There are 8 hidden switches. A switch that is on adds its own fixed numbers to the row, and there is some noise. The rows also spread widely along 12 directions, which tell nothing about the answers.
Some rows, each with its switches (1 for on, 0 for off) after it:
[-1.34  0.06 -1.02 -1.38 -0.16 -2.21 -0.66 -0.57 -0.32 -3.58 -0.02  1.02
  1.33  1.20 -0.30 -0.49  0.03 -0.37 -2.52 -1.35 -0.63  0.13  0.74  1.34
 -1.38  1.25  1.28] -> 1 0 0 1 0 0 0 0
[ 0.16  1.13 -0.18  1.64 -0.55 -0.90 -0.67  1.80 -3.34 -0.27  3.04 -0.49
  3.11 -0.14  0.58 -0.94 -2.71  0.50  1.81 -0.67 -0.54  1.12 -0.21 -1.52
  1.81 -1.06  0.41] -> 1 0 1 1 1 0 1 1
[ 0.03  0.84  0.80 -0.58 -2.23 -2.13  0.25 -0.01 -1.77 -0.95  3.21  0.54
  0.96 -0.08 -1.96 -1.48 -1.67 -0.10  0.12  0.76 -0.21 -1.29  2.62 -1.18
  1.34 -0.75 -0.42] -> 1 0 1 0 0 1 0 0
[ 1.10 -1.86 -2.13 -1.69  0.81  1.83  1.38  0.72  1.53  2.40 -1.21 -1.04
 -0.21 -0.56 -0.41 -0.58 -0.99 -1.86  3.11  0.54  1.00  1.22 -2.11  1.06
 -0.51 -0.41 -0.61] -> 1 0 0 1 0 1 0 0
[ 0.33  1.62 -0.81  2.88 -0.26 -1.50  0.39  2.93  1.15 -3.76  1.19  0.40
  1.91  2.80 -1.29  0.34 -0.51  0.03  2.44  0.37  0.64  0.07  0.05  2.17
  2.58 -1.86  0.84] -> 0 1 1 0 1 1 1 1
[-4.44  1.76  0.28  1.78 -0.81 -0.45 -2.31  0.08  0.43 -3.76 -2.04  0.25
 -2.12  0.82 -0.41  2.90  0.59 -3.18 -2.26 -2.30 -2.10 -0.34 -0.51 -0.14
  0.32 -1.47  1.33] -> 0 0 1 0 1 1 0 0
[ 1.71 -1.81 -2.83  1.39  1.79 -0.17  0.35  0.18  0.50 -0.04 -0.88  1.87
  3.58  0.36  0.21 -3.10 -0.57 -0.33  1.34  0.30  2.39  3.77 -3.13  1.50
 -2.36  0.22  0.39] -> 0 0 1 1 0 0 0 0
[-3.03 -1.48  1.07 -1.10 -2.95 -1.79 -0.51 -1.06 -0.43 -0.58 -0.67 -0.96
 -1.65 -0.54  0.13 -1.55 -1.88 -4.20 -3.77 -1.24  0.49 -1.57  1.06  1.04
 -1.59  0.99  0.35] -> 1 0 0 0 1 0 1 0
[-0.50 -0.75 -0.35  1.32  3.30  1.36  0.58  1.99  0.83 -1.81  0.99 -1.43
  1.73 -1.99  4.25  2.15 -0.65  0.39  2.84 -1.52  0.31  1.63 -1.16  1.51
  1.92 -1.52  1.24] -> 1 0 1 1 1 1 1 0
[-1.90 -0.24  0.49 -0.72 -2.57 -0.60 -0.01  0.89 -0.02 -0.35  0.54  1.12
  0.42  0.21 -2.17 -2.67 -2.70 -3.87 -2.05  1.67  0.87 -0.59  0.53 -1.05
 -1.18  0.89  0.13] -> 0 1 0 0 0 0 0 1
[-2.18 -0.87 -0.48  0.89 -0.16 -0.83  0.75  1.45  2.09 -2.53 -0.29  0.71
  1.44  1.39  0.72 -1.03 -0.72 -3.22 -0.09 -0.21  2.25  0.63 -0.25  3.72
 -1.05  0.15  1.38] -> 0 0 0 1 1 1 1 0
[ 0.44 -1.29 -1.10 -1.07 -0.22 -0.53  1.06 -0.33  0.41 -4.00  0.09 -0.65
 -1.46 -0.44 -2.73 -1.52  0.50  1.00  1.17  0.13 -0.37  1.12 -0.15  0.67
  0.76 -0.03 -0.80] -> 0 1 0 1 1 1 0 1
[-1.43  1.45 -0.69  1.11 -1.19 -1.77  0.29  2.21 -0.69 -1.96  0.53 -0.94
  2.25  3.22 -0.32  0.00 -1.94 -1.34  0.47 -1.29 -0.02 -1.34  0.84  2.74
  1.17 -0.21  1.46] -> 1 0 1 1 1 0 0 1
[ 0.84  0.67 -2.35  4.35 -0.92 -0.48 -0.23  2.64  1.39  0.48 -0.30  2.84
  2.62  2.11 -3.98 -2.33 -1.21 -3.09  3.09  2.26  3.68  3.13 -2.70  0.31
 -0.80 -1.84 -0.98] -> 1 1 0 1 0 1 0 1
[ 0.43 -1.60 -1.37  0.22 -1.77  0.51 -0.26 -0.83 -3.64  0.26  1.20  2.06
  0.70  0.04 -4.77 -3.47 -2.45  0.75  1.88  0.07  0.86  2.20  0.47 -1.80
 -0.48  0.24 -0.60] -> 0 1 0 1 0 0 1 0
[ 0.33  1.16 -0.81 -0.02  1.97  2.14 -1.66  2.35  2.80 -0.92 -1.08  1.07
  1.84 -0.51  1.49  3.01 -1.48 -0.97  0.20  0.05  0.48 -2.17  0.03 -0.73
 -0.35 -1.94  4.37] -> 0 0 1 0 1 0 0 1
[ 1.66  0.36 -1.18  0.44  1.45 -1.71 -1.62  1.29  3.60 -0.52  0.05  0.31
  3.08 -1.54  3.68  1.35 -0.32 -2.14 -0.09  0.20  1.82 -1.04 -1.20  0.36
 -1.44 -2.50  2.95] -> 1 0 1 1 1 1 1 1
[-1.73  0.76 -1.08  0.56 -2.29 -2.73 -1.06  0.05  0.30 -1.47 -0.89  0.47
  0.29  1.18 -1.97 -1.43 -0.01 -4.39 -1.11  0.20 -0.23  1.47 -2.05 -0.20
 -1.30 -0.73 -0.49] -> 1 0 1 1 1 1 0 1
[ 0.84  0.68 -0.51 -1.10 -0.52  0.45 -0.56  2.20 -0.20 -2.10  1.27 -0.52
  0.89  0.73 -0.54  0.14 -2.31  1.30 -0.62  1.06 -0.92 -2.49  1.40 -0.88
  1.58  0.48  1.94] -> 0 0 0 0 1 1 0 1
[-2.56 -0.06 -1.52 -0.32  0.82  2.69 -0.78  1.66  0.87 -5.34 -1.80  2.38
 -0.03  1.76 -3.13  1.37 -0.76 -0.38  0.44 -0.73 -0.76  0.74  0.75  0.87
 -0.17  0.36  3.51] -> 0 0 1 0 1 1 0 1
[-2.12 -0.38  1.27  4.91 -0.96 -1.50 -0.03  2.00  1.00 -4.71  0.53 -0.61
 -0.01  0.81  0.33 -1.64 -1.59 -2.09 -2.97  0.46  1.79 -0.27  0.22  0.97
  1.71  0.00 -0.11] -> 1 0 1 0 1 1 0 1
[-1.74  1.74 -2.19  0.91 -0.04 -0.67 -2.58 -0.01  1.14 -2.73 -3.33  1.84
  0.71  1.68 -1.62  3.13  0.96 -1.86  0.98 -3.13 -0.49  0.01 -0.41  2.12
 -1.54 -2.29  2.73] -> 1 1 1 0 1 1 0 1
[-3.00 -1.62 -0.09  1.16 -2.48  0.62 -0.67  1.99 -2.23 -0.54 -0.20 -0.92
  0.29  1.49 -1.60 -2.58 -4.81 -2.96 -2.11  0.00  0.18 -0.61  0.36 -0.44
  0.02  1.80  0.88] -> 1 1 1 1 1 0 0 1
[-0.59 -2.57 -1.42 -2.24  0.46  0.77  2.66 -0.39  1.78 -1.88 -2.09 -2.04
 -2.45 -0.56 -0.76 -0.74  0.74 -1.66  2.17 -1.29  0.29  1.96 -1.87  3.52
 -0.14  0.29 -0.88] -> 1 0 0 0 1 0 1 1
[-0.46  0.05 -0.70  0.94 -1.02  0.38 -1.66  2.75  0.08 -1.49  1.19  1.85
  1.77  0.07 -1.62 -2.79 -2.86 -2.49 -2.29  3.71  0.47  1.56 -2.14 -3.83
 -0.67  1.03  0.77] -> 0 0 0 1 1 1 0 1

New rows. What belongs after each?
[ 0.24  2.33 -1.47  1.34  0.20 -2.33 -1.71  1.13  1.57 -5.41  0.96  3.00
  1.62  0.91 -2.58  1.18  1.58  0.10  1.50  0.39 -0.64  1.54 -0.81 -0.79
  0.60 -2.59  1.64] -> 0 1 1 1 1 1 1 1
[ 0.79  3.00  0.13  1.87  0.77 -2.51 -1.50  2.53 -1.15 -2.26  3.55  0.34
  4.19 -0.87  2.58  0.49 -0.75  0.70  0.10  1.19 -1.16  1.42 -1.60 -2.34
  1.92 -1.44  0.29] -> 1 0 1 0 1 1 0 1
[-1.45 -0.18 -1.58 -2.07  1.14  0.98 -1.96  1.56  1.03 -3.63 -0.42  2.94
  2.18  0.30 -0.05  1.18 -1.15 -1.03 -2.03 -0.08 -0.32  0.73 -0.32 -0.26
 -2.03  1.09  4.15] -> 1 0 0 1 1 0 1 0
[-2.91  0.33 -0.07 -0.96 -1.52  0.07 -1.30 -0.99 -3.26 -0.24  0.82  1.59
  0.37 -1.71 -1.70  0.22 -0.68 -2.50  2.00 -1.98 -1.13  2.99 -0.26 -1.19
 -0.88 -1.40  0.00] -> 1 0 1 0 1 1 1 0
[ 0.67 -3.03 -1.09 -0.40  1.94  1.49  0.92  0.34  1.37 -4.63 -0.08  0.48
  0.32 -1.45 -0.49 -1.99 -0.92  1.54  0.18  0.51  1.28  1.15  0.12  0.52
 -0.03  0.66  1.49] -> 0 0 1 1 1 1 0 1
[-2.79 -1.33 -1.29  2.79  0.50  1.83 -0.96  1.22  1.91 -4.89 -3.41  0.29
 -2.17  1.38 -1.76  0.39 -0.59 -1.79 -1.87 -1.03  0.42  0.92 -1.36  0.61
 -0.26  0.45  1.61] -> 0 0 0 1 1 1 0 1
[-1.47 -1.31  0.19 -0.33 -2.24  0.10 -0.95 -1.54 -2.53 -2.47  0.00  0.91
 -1.68 -0.14 -3.34 -1.77 -2.03  0.51 -2.73 -0.87 -0.65 -1.00  2.25 -1.48
 -0.25  1.40  0.35] -> 0 1 0 0 0 0 0 0
[ 0.47 -0.78 -1.82 -1.70  1.24 -0.69  0.29  1.05  1.28 -0.17 -0.56 -0.49
  2.49 -0.64  1.84 -1.01 -0.45 -2.12  0.76  0.43  0.12  2.14 -3.15  1.01
 -1.49  0.07  0.62] -> 1 0 1 1 1 0 0 1
[-0.58 -0.37 -2.24  2.54  0.32  0.02 -1.55  0.14  2.62 -2.62 -3.43  1.11
 -1.67  0.36 -2.17  0.40  1.32 -3.03 -0.22 -0.70  0.91  2.90 -3.80 -0.09
 -1.45 -1.46  0.31] -> 1 0 0 1 1 0 1 1
[-0.09 -0.99 -0.55  0.67 -2.76 -1.21 -0.66  0.12 -2.93  0.36  0.35 -1.30
  0.85  0.69 -1.58 -2.11 -3.51 -0.24 -0.24 -1.26  0.59 -1.97  1.74  0.56
  0.18  0.10  0.44] -> 1 1 1 0 1 1 0 1
[-2.21  0.14 -0.83  2.45 -0.17  3.14 -2.06  2.04 -2.18  0.64 -1.00 -0.36
 -0.87  0.31 -0.33  1.39 -2.83 -1.82  0.01 -0.73 -1.28  1.59 -1.86 -2.74
  1.19  0.10  0.46] -> 1 0 0 0 0 1 1 0
[ 0.81 -0.65 -1.14  0.26 -0.16  2.23 -0.50  3.11  0.69  0.20 -0.74 -2.18
 -0.46  1.22  0.08  0.24 -3.79 -1.04 -1.07  1.47 -0.64 -2.52 -0.56 -1.71
  1.91  0.84  1.58] -> 1 0 1 0 0 1 0 1
[ 0.64 -0.39 -0.66  2.23 -1.08  0.88 -1.36  2.35 -1.12  0.85 -0.02 -0.25
  2.73  1.58 -0.23 -0.37 -4.86  0.20  0.17 -0.99  2.19 -3.59  2.41  1.07
  0.43 -0.49  3.18] -> 1 1 1 0 1 0 0 1
[ 2.67  0.54 -1.32 -1.22 -0.97 -3.62 -0.87 -2.46  0.78 -1.20  0.02 -0.54
  0.06 -0.44 -0.75 -0.22  1.19  0.70  0.04 -1.12 -0.27 -2.41  1.10 -0.20
 -0.55 -2.25  0.62] -> 0 0 1 1 0 1 0 1
[ 0.75 -2.86  0.20  1.91  1.27  1.99  2.17  0.60  2.84 -0.17 -1.08 -2.53
 -2.44 -1.63  0.78 -0.73 -0.99 -1.25  0.76  0.64  2.26 -0.23 -0.97  0.70
  1.86 -0.81 -0.99] -> 1 0 1 0 0 0 0 0
[-1.79 -1.66 -1.19 -1.70  0.69  2.77 -0.95  1.39  1.59 -4.43 -1.59  0.83
 -2.01 -0.13 -2.60  1.39 -1.55 -0.72 -1.00  0.44 -1.27 -0.31  0.31 -1.06
  0.28  0.68  2.65] -> 1 1 1 1 1 1 0 0
[ 0.07  1.20 -0.07 -1.24  2.41  2.73 -0.15  2.41 -0.02 -3.34  1.35  0.26
  1.44 -0.77  0.88  3.14 -1.54  2.68  2.03 -0.86 -1.46 -1.68  1.96 -0.89
  2.52 -1.24  3.59] -> 0 0 1 0 1 0 0 1
[-1.36  0.50 -2.00  2.69 -0.45 -0.35 -1.06  1.76 -0.01 -0.64 -1.24  1.19
  2.07  2.68 -1.44 -0.12 -1.16 -2.30  1.01 -0.84  1.24  1.15 -0.99  2.06
 -0.79 -1.05  1.24] -> 1 0 1 1 1 1 0 0
[-1.96  1.03  0.76 -2.13 -0.56 -1.84  0.15  1.14  1.45 -1.45  1.57 -1.00
  0.94 -1.51  2.28 -0.15 -0.21 -3.71 -0.98  1.00 -1.00 -0.02 -1.13 -0.45
 -0.21 -0.34 -0.04] -> 0 0 0 1 1 1 0 1
[-0.67 -0.32 -1.64  1.70  1.00  2.87 -0.03  3.68 -0.79 -3.38  0.89  2.19
  2.06  1.02 -2.67 -0.28 -2.19  0.40  3.48  1.06  0.31  3.60 -1.40 -0.45
  1.69 -0.08  1.29] -> 1 1 1 0 1 1 1 1
[ 0.77  0.72 -1.89  1.62  1.14  0.04 -3.23  0.51  2.45 -2.60 -2.16  1.72
  0.81  0.69 -0.16  3.03 -0.15  0.30 -1.14 -1.38  0.69 -2.60  0.92  0.16
 -1.03 -2.15  4.28] -> 1 0 1 1 1 1 0 0
[ 1.67 -1.03 -0.49  2.84  1.08  1.91 -0.85  1.72 -0.11 -0.34 -0.06 -1.84
  0.40 -0.97  1.13  0.72 -3.04  1.87  1.22 -0.66  0.89 -2.28  0.82 -0.59
  2.12 -1.55  1.74] -> 0 1 1 0 1 1 0 1
[ 3.23 -0.07 -2.53 -1.52  1.83 -0.79 -2.18  0.70  1.26 -0.20  0.12  0.92
  3.48 -1.20  1.82  1.14 -0.64  1.43  0.56  0.22  0.23 -0.62 -0.89 -0.53
 -1.14 -1.28  2.85] -> 1 1 1 1 1 1 0 0
[ 0.21 -1.37 -2.58  0.12 -0.24  1.05  1.15  2.35 -0.63 -3.45 -0.77 -0.52
  0.55  4.32 -2.99 -2.69 -2.74  1.14 -0.86  0.67 -0.38  0.35 -0.39  1.37
  1.03  3.28  1.03] -> 0 0 0 1 0 0 0 1
[-1.48  1.76 -0.21 -1.04 -0.25 -1.54 -1.80  1.06 -1.64  0.20  1.89  0.31
  4.02  0.16  3.15  0.94 -2.35 -1.19 -0.95 -1.15 -1.35 -1.80  1.20 -0.55
 -0.49 -0.28  2.58] -> 0 0 1 1 0 1 0 0
[-1.04  1.97  0.04  3.38 -0.14 -1.32 -2.13  1.54 -0.21 -3.46  1.16  0.46
  0.10 -0.75 -0.19  0.95  0.18 -1.21 -0.37  0.06 -0.96  2.13 -2.02 -3.03
  1.61 -2.03 -0.25] -> 1 0 0 1 1 1 1 1
[-1.48  0.57  1.96  1.30 -0.43 -3.34  1.25  0.28  1.77 -4.42  2.73 -0.42
  1.26 -1.15  1.45 -1.00  0.22 -1.68 -0.40 -0.07  1.37 -0.98  1.91  1.41
  1.04 -1.83  0.10] -> 0 0 1 1 1 1 0 1
[ 1.88 -1.01  0.52 -0.29  0.13 -2.95  1.14 -0.87  3.32 -3.96  1.02 -0.01
 -0.01 -1.36  0.37 -0.67  0.80  0.37 -0.61 -0.36  2.47 -2.26  2.49  2.54
  0.19 -1.25  0.65] -> 1 1 0 0 0 0 1 1
[ 1.31  0.21 -1.11  1.30 -0.38  1.86 -1.43  4.02 -0.11  0.17  0.61 -2.07
  0.28  1.17  0.20  0.94 -4.10 -0.03 -0.13  1.13 -0.43 -2.41 -0.36 -2.47
  2.62 -0.02  2.09] -> 1 0 0 1 1 1 1 1
[ 0.24 -1.76  0.54 -1.78  2.34  1.30  2.40  2.57  2.93 -2.68  2.08 -1.61
  1.98 -1.11  3.48 -0.43 -2.84  0.02  0.30  1.25  1.28 -2.77  2.11  1.56
  1.46  0.78  2.70] -> 0 0 1 1 0 1 0 1
[-3.12  0.03  0.31 -0.73 -1.38 -1.70  0.68 -0.74  0.00 -1.89  0.14  1.94
  1.75 -0.33 -1.43 -1.12 -0.50 -3.41  0.76 -2.02  2.11  0.47  1.95  3.02
 -2.55 -0.86  0.99] -> 1 0 0 1 1 0 0 1
[-1.67 -1.78 -0.96  1.31 -0.09  1.59 -0.29  0.92  0.82 -4.36 -1.14  1.90
  0.16  1.04 -2.61 -0.86 -2.02 -0.87  0.26 -0.77  1.91 -0.03  1.41  1.32
 -0.81 -0.05  3.10] -> 0 0 1 1 1 1 1 1
[-1.49 -0.19 -0.50  1.26 -3.29 -2.59 -1.40 -0.28 -1.75 -0.01  0.16  0.88
  1.67  0.89 -2.21 -2.37 -2.52 -2.89 -0.71 -0.99  1.47 -0.89  1.24  0.64
 -1.75 -0.83  0.62] -> 1 1 1 1 1 1 0 1
[ 2.96  1.42 -1.32 -0.87 -0.64 -4.52  0.41 -0.14  0.95 -1.30  1.15 -1.72
  1.07  0.82  0.41  0.21  1.68  1.13  1.43 -0.04 -1.03 -0.59 -0.79  2.32
  1.46 -1.88 -1.10] -> 1 1 1 0 1 1 0 0
[-2.00 -0.12 -0.28  1.38 -0.64 -0.38 -0.88 -0.14  0.94  1.21 -0.30  2.75
  1.57 -1.91 -1.16 -1.20 -0.09 -4.98  1.61  0.38  2.88  3.20 -1.85 -0.03
 -3.00 -2.19 -0.53] -> 1 0 0 1 1 1 0 0
[-0.35 -1.56 -0.10  0.63  1.97  2.34  1.64  2.85  0.36 -4.73  1.87 -0.78
  0.11 -1.36 -0.47 -0.80 -1.94  1.67  1.70  1.37 -0.01  1.93 -0.14 -0.42
  2.90  0.82 -0.01] -> 1 1 0 1 1 1 0 1
[-1.19 -0.95 -0.70 -2.10  1.56  2.77  0.02  0.19  1.65 -2.01 -0.56  2.30
  0.17 -2.64 -1.26  0.73 -0.49 -1.92  1.83  0.39  0.39  1.72 -0.32 -1.39
 -1.04 -1.18  1.57] -> 1 0 1 0 0 1 0 1
[ 0.77  1.47  0.25  0.76  0.71 -0.25 -0.19  2.09  0.71 -4.29  2.20  0.97
  1.39  0.22 -0.58  0.42 -1.03  2.01 -0.47  1.30 -0.38 -1.10  1.46 -1.61
  2.30 -0.28  1.38] -> 0 1 0 0 0 0 0 1
[-0.90  1.12 -0.75 -1.48  0.08 -3.15 -0.02 -1.46  1.66 -3.87 -0.87  0.82
  0.81  0.93  0.10  2.17  2.30 -0.55  0.59 -3.12 -0.24 -1.16  1.86  4.77
 -0.90 -1.69  1.79] -> 1 0 1 0 1 1 0 0
[-2.89 -0.57 -0.84 -0.37  1.35  2.31  0.65  2.22 -2.09 -3.06  1.25  1.36
  2.18  0.62 -0.68 -1.18 -1.89  0.09  1.14  0.01 -0.94  3.91 -1.22  0.19
  0.38  1.93  0.68] -> 0 0 0 1 1 0 0 0
[ 0.44 -0.64  0.75  1.73 -1.04 -2.50  1.81  1.89 -0.94 -2.14  2.89 -2.75
  1.60  1.09  1.34 -3.32 -3.01  0.36 -1.32  0.95  0.24 -1.54  0.79  0.41
  2.85  1.23 -0.76] -> 0 1 1 1 0 0 0 1
[-2.41  0.53 -0.52  0.30 -0.69 -0.48 -1.21 -0.99 -1.45 -1.44 -0.85 -0.13
 -0.12 -0.39 -0.20  1.13 -0.73 -1.13  0.20 -3.51 -0.52 -0.33  1.25  0.48
 -0.72 -0.98  0.86] -> 1 0 0 1 0 1 0 1
[ 2.83  1.82 -3.08 -0.94  0.78 -1.17 -1.94 -0.75  0.73 -0.94 -1.27  0.98
  0.51  0.05 -1.94  1.70  1.76  1.22  1.40 -0.87 -1.46  0.66 -1.74 -1.84
 -0.47 -2.12  0.90] -> 1 0 0 1 0 0 0 1
[-0.98  1.07 -0.68  1.15  0.06  0.87 -1.18  2.80 -0.85 -0.43  1.54 -0.12
  0.90  0.07  0.10  0.22 -2.08 -1.91 -0.15  1.79 -1.81  1.85 -2.54 -3.79
  1.83 -0.18 -0.27] -> 1 0 1 1 0 1 0 0
[ 1.18 -1.72 -1.98 -0.02  0.49  1.68 -1.11  0.41  1.78 -0.94 -2.94 -0.32
 -2.42 -0.34 -1.85  0.29 -0.48 -0.54 -1.11  0.71 -0.09  0.35 -2.47 -0.94
 -0.22  0.12  0.40] -> 1 1 0 0 1 0 0 0
[-2.48 -0.96 -1.29 -0.24 -0.57 -0.40 -0.48 -0.59 -0.69 -2.18 -1.56 -0.63
 -1.06 -0.45 -1.12 -0.81 -0.15 -2.76 -0.42 -1.27 -1.25  2.74 -2.45 -0.20
 -0.89  0.16 -0.63] -> 1 0 1 1 1 1 0 1
[-2.30 -1.76  0.72  0.39 -0.13  0.81  0.80  3.08  1.59 -2.59  2.03  1.60
  1.95 -0.41  0.19 -2.29 -3.02 -3.52 -1.16  2.55  2.76  0.92  0.57  0.77
 -0.53  1.22  1.53] -> 1 0 0 1 1 1 1 0
[-1.63 -2.06  0.68  0.29 -0.65  0.96  0.74  2.17 -0.21 -0.47  1.48 -0.11
  1.55 -0.48  1.17 -1.83 -3.81 -2.35 -0.37  0.77  2.08 -0.59  1.10  1.42
  0.14  0.76  1.40] -> 1 0 1 0 1 1 1 0
[ 1.83  0.33 -1.45  2.86  0.42 -0.17 -1.69  3.08  0.34 -3.22  1.90  1.80
  2.41  0.42 -1.19 -1.38 -1.77  0.66 -0.52  2.49  1.06  1.68 -1.42 -2.65
  0.91 -0.12  1.15] -> 1 0 0 1 1 1 1 1
[ 1.11 -2.60 -1.81  1.40  0.87  1.58 -0.51  1.57  1.65 -1.16 -1.45  1.23
  2.03  0.20 -0.53 -2.32 -2.94 -0.83 -0.76  1.47  2.66  0.21 -0.98  0.27
 -1.53  0.88  2.04] -> 0 1 1 0 0 1 0 1
[ 1.04 -2.83 -0.73 -0.75  0.22  1.81  1.66  1.66 -0.83  1.88  0.94 -1.18
  2.06 -1.59  0.65 -2.47 -3.62 -0.75  3.53  0.38  2.08  1.09 -0.59  1.20
  0.17 -0.04  0.29] -> 1 1 1 0 1 0 1 1
